The rows of a group lie close to one hidden flat surface of 6 dimensions, which passes through zero. Surfaces can cross.
(in the rows, 128 means zero)
Known rows, each followed by its group:
[130 142 133 144 113 120 118 135 120 128 143 104 116 123 141 153 125 131
  71] | J85
[123 134 144 119 142 123 127 121 128 127 140 117 109 147 150 129 120 135
 141] | J133
[134 130 115 122 128 121 137 151 133 121 111 140 148 109 104 116 146 101
 139] | J133
[152 122  89  81 120  88 158 192 105 136 152 150 129 150 136  93 185  91
 135] | J46
[114 105 120 149 119 157  96 104 139 124  76 126 153  81 100 159  93 133
 109] | J133
[138 119 120 128 147 118 109 139 147 126 143 104 115 142 155 131 121 171
  76] | J85
[ 89 135 124 106 142 150  75 100 108 145  86  96 145  82 108 205  70  98
  66] | J46
[132 130 125 113 167 120  91 141 156 121 121  96 133 121 143 155 107 141
  68] | J85
[157 114 112 157  91 108 142 171 136 104 136 135 135 125 130 105 173 137
 118] | J85
[119 128 113 124 131 154 118 131 147 101  71 154 153  53  63 134 122  83
 160] | J85
[120 130 124 100 148 143 147 121 138 126 107 163 135 118  93 100 128 100
 206] | J46
[140 133 143 114 154  88 133 145 123 142 159 100 139 200 188 123 146 138
 123] | J85
[138 152 128  53 201 100 161 149 125 162 182 134 115 201 159  80 148 125
 161] | J133
[113 138 135 146 108 145 110 111 116 128 106 118 132  88 107 165 106 110
  97] | J133
[133  90 112 160  95 148 132 118 136 122 114 146 135 117 119 111 130 157
 139] | J750
[124 106 123 150 107 143 128 111 132 127 121 135 126 123 123 121 119 151
 137] | J46
[151 127 126 136 123 111 126 148 135  86  86 131 138 121 127 125 134 107
 156] | J750
[127  89 109 151 103 149 117 118 139 121  88 145 148  96 103 129 118 142
 137] | J46
[155 140 140 103 193  71  92 170 155  99 114  70 142 183 200 147 117 140
  93] | J750
[137 122 128 169  89 123 124 131 116 135 160 111 116 139 154 139 139 161
  72] | J750
[115 146 146 161  83 145 130  88  85 153 171 112  82 144 145 154 115 155
  77] | J133
[124 131 102  62 211 118 113 144 144 166 114 121 176 135 115 120 111 115
  99] | J133
[137 143 136 138 122 114 120 136 123  94  91 115 131 117 128 150 115 100
 132] | J750
[134 131 128 123 115 126 161 123 108 142 171 145  96 167 142  90 149 144
 158] | J46
[165  97 113 123 146  94 137 169 167 116 141 130 144 176 171  80 164 168
 142] | J46
[119 153 140 121 129 125 136 124 108 137 144 123 114 129 129 139 128 109
 121] | J85
[165 113 105 126 123  95 158 187 151 115 154 150 146 148 138  75 194 129
 148] | J750
[116 143 132 127 132 130 118 129 125 133 122 120 137 105 115 150 123 106
 104] | J750

New rows, each followed by its group:
[130 110 112 112 131 123 127 132 122 140 133 130 129 142 139 121 127 141
 127] | J46
[135 122 120 179  54 151 153 117 104 126 155 151  88 107 106 111 150 150
 109] | J85
[111 122 116 116 131 151 142 122 131 146 130 156 145  94  84 117 138 110
 150] | J750
[122 160 130 111 136 114 117 151 112 121 119 111 141  97 113 165 133  76
  89] | J46
[112 172 180 125 133 116 120 114 112 112 155  96  77 148 171 165 114 117
 129] | J133
[142  93  94 143  96 146 162 123 121 151 140 174 129 140 106  70 152 163
 159] | J133
[126 124 111 135 118 165 119 115 143 119 124 142  88  71  85 125 108 150
  97] | J85
[142 131 132 151  99 112 143 142 120 115 152 126 114 143 147 120 154 135
 121] | J133
[152 128  93 128 131 101 125 182 132 133 117 121 180 105 106 127 164 104
  62] | J133
[ 99 124 130 147 121 160  92  93 127 138 106 115 137  86 108 174  89 135
  84] | J750
[129 129 137 128 120 130 139 130 136 101 113 147 119 117 116 117 139 106
 187] | J133
[113 155 136  98 161 146 124 110 129 142 142 125  94 116 116 133 103 128
 117] | J85
[130 125 139 142 112 112 143 122 106 142 143 125 139 178 163 123 141 132
 149] | J85
[105 128 116 148  99 167 120  85 103 159 116 131 134  93  90 148 101 133
  88] | J133
[113 138 121 103 138 139 151 136 127 159 165 151 133 110  93 108 158 106
 140] | J750
[138 126 126 108 151 108 135 151 139 123 128 132 144 153 143 108 145 120
 154] | J85
[135 150 141 133 145 104 114 149 137 118 135  98 137 130 147 150 131 124
  90] | J46
[117 158 127 150  83 141 144 114  82 148 153 129 111 106 101 145 134 110
  83] | J133
[121 162 161  75 228 106 116 125 155 143 154  93 121 183 176 132 100 140
 137] | J46
[135 115 121 162  96 129 116 123 116 151 150 106 123 144 152 140 122 178
  52] | J133
[143 128 121 123 115 104 143 148 110 145 174 115 106 171 166 117 152 146
  93] | J46
[ 98 144 119 123 121 170 132  91 102 147  99 153 137  72  60 144 102  83
 138] | J133
[134 146 130 117 134 119 131 140 125 105 109 131 129 120 121 128 132  93
 156] | J750
[119 122 117 121 123 154 147 101 118 150 120 161 127 118  91 108 120 121
 167] | J133
[129 139 163  91 196  94  92 164 190  54  76 104 144 115 154 158 119  82
 198] | J133
[118 148 118 163  43 142 144 131  73 126 125 141 116  66  78 158 151  72
  91] | J46
[145 113  93 136 115 126 138 148 126 144 124 145 159 120 106 105 149 133
 106] | J133
[103 120 128 131 136 157  96 101 136 141 104 118 148  87 103 163  96 133
 101] | J750
[131 109 125 120 147 140 120 110 144 146 151 126  94 157 153 108 108 194
 115] | J85
[133 103 138 198  57 136 110 116 124 105 129 109 110 118 151 161 124 171
  84] | J133
[102  95 117 108 162 161  92  89 146 144  79 130 146 111 113 144  72 146
 146] | J46
[127 114 132 185  74 133 109 110 115 125 139 103 116 123 150 161 118 168
  63] | J133
[112 142 138 169  64 144 145 103  85 131 128 138 125 109 107 146 134 101
 132] | J85
[112 138 133  91 177 132 119 111 126 159 141 113 124 157 146 130 101 143
 121] | J133
[123 127 136 135 120 130 130 123 129 121 126 129 118 128 131 131 125 127
 142] | J133
[136 133 148 121 146 113 118 109 119 131 139  97  95 191 186 138  93 166
 115] | J750
[128 120 126 113 161 115 105 145 151 147 146 103 146 139 153 141 130 152
  75] | J750
[137 100 108 139 128 114 116 164 160 129 137 121 165 109 126 123 158 141
  83] | J750
[117 132 119  68 191 137 138 110 127 167 134 141 133 149 116 103 111 126
 157] | J133
[ 98 134 130 129 121 155 124 102 111 180 175 128 119 113 108 144 123 144
  80] | J750
[132 137 124  82 180 111 129 162 159 105  99 140 156 113 114 115 142  79
 181] | J133
[129 111 120 119 145 124 110 129 137 134 125 117 135 143 150 134 116 149
 110] | J46
[128 119 140 142 125  94 115 144 124 121  85 105 206 147 150 158 141  84
 148] | J85
[135 127 119 119 131 131 139 133 134 127 139 142 108 124 118 106 138 136
 136] | J85
[122 126 138 129 127 126 131 110 114 150 150 119 117 166 157 127 119 151
 129] | J85
[113 128 150 180 102 179 136  75 143 110  92 158 127  83  75 122 105 135
 193] | J46
[147 134 141 132 130  91 125 166 142 103 146 101 122 155 173 131 150 133
 110] | J133
[117 137 123 102 160 133 122 119 122 159 128 120 138 133 123 134 111 126
 105] | J133
[135 146 148 145 113 104 122 146 128 100 137 104 114 129 152 149 143 118
 109] | J133
[147  99 133 104 168 107 134 151 172  98 126 139 124 166 164  87 140 149
 211] | J133
[149 160 140 126 118  93 161 163 111 123 180 123 101 165 158 110 172 116
 123] | J133
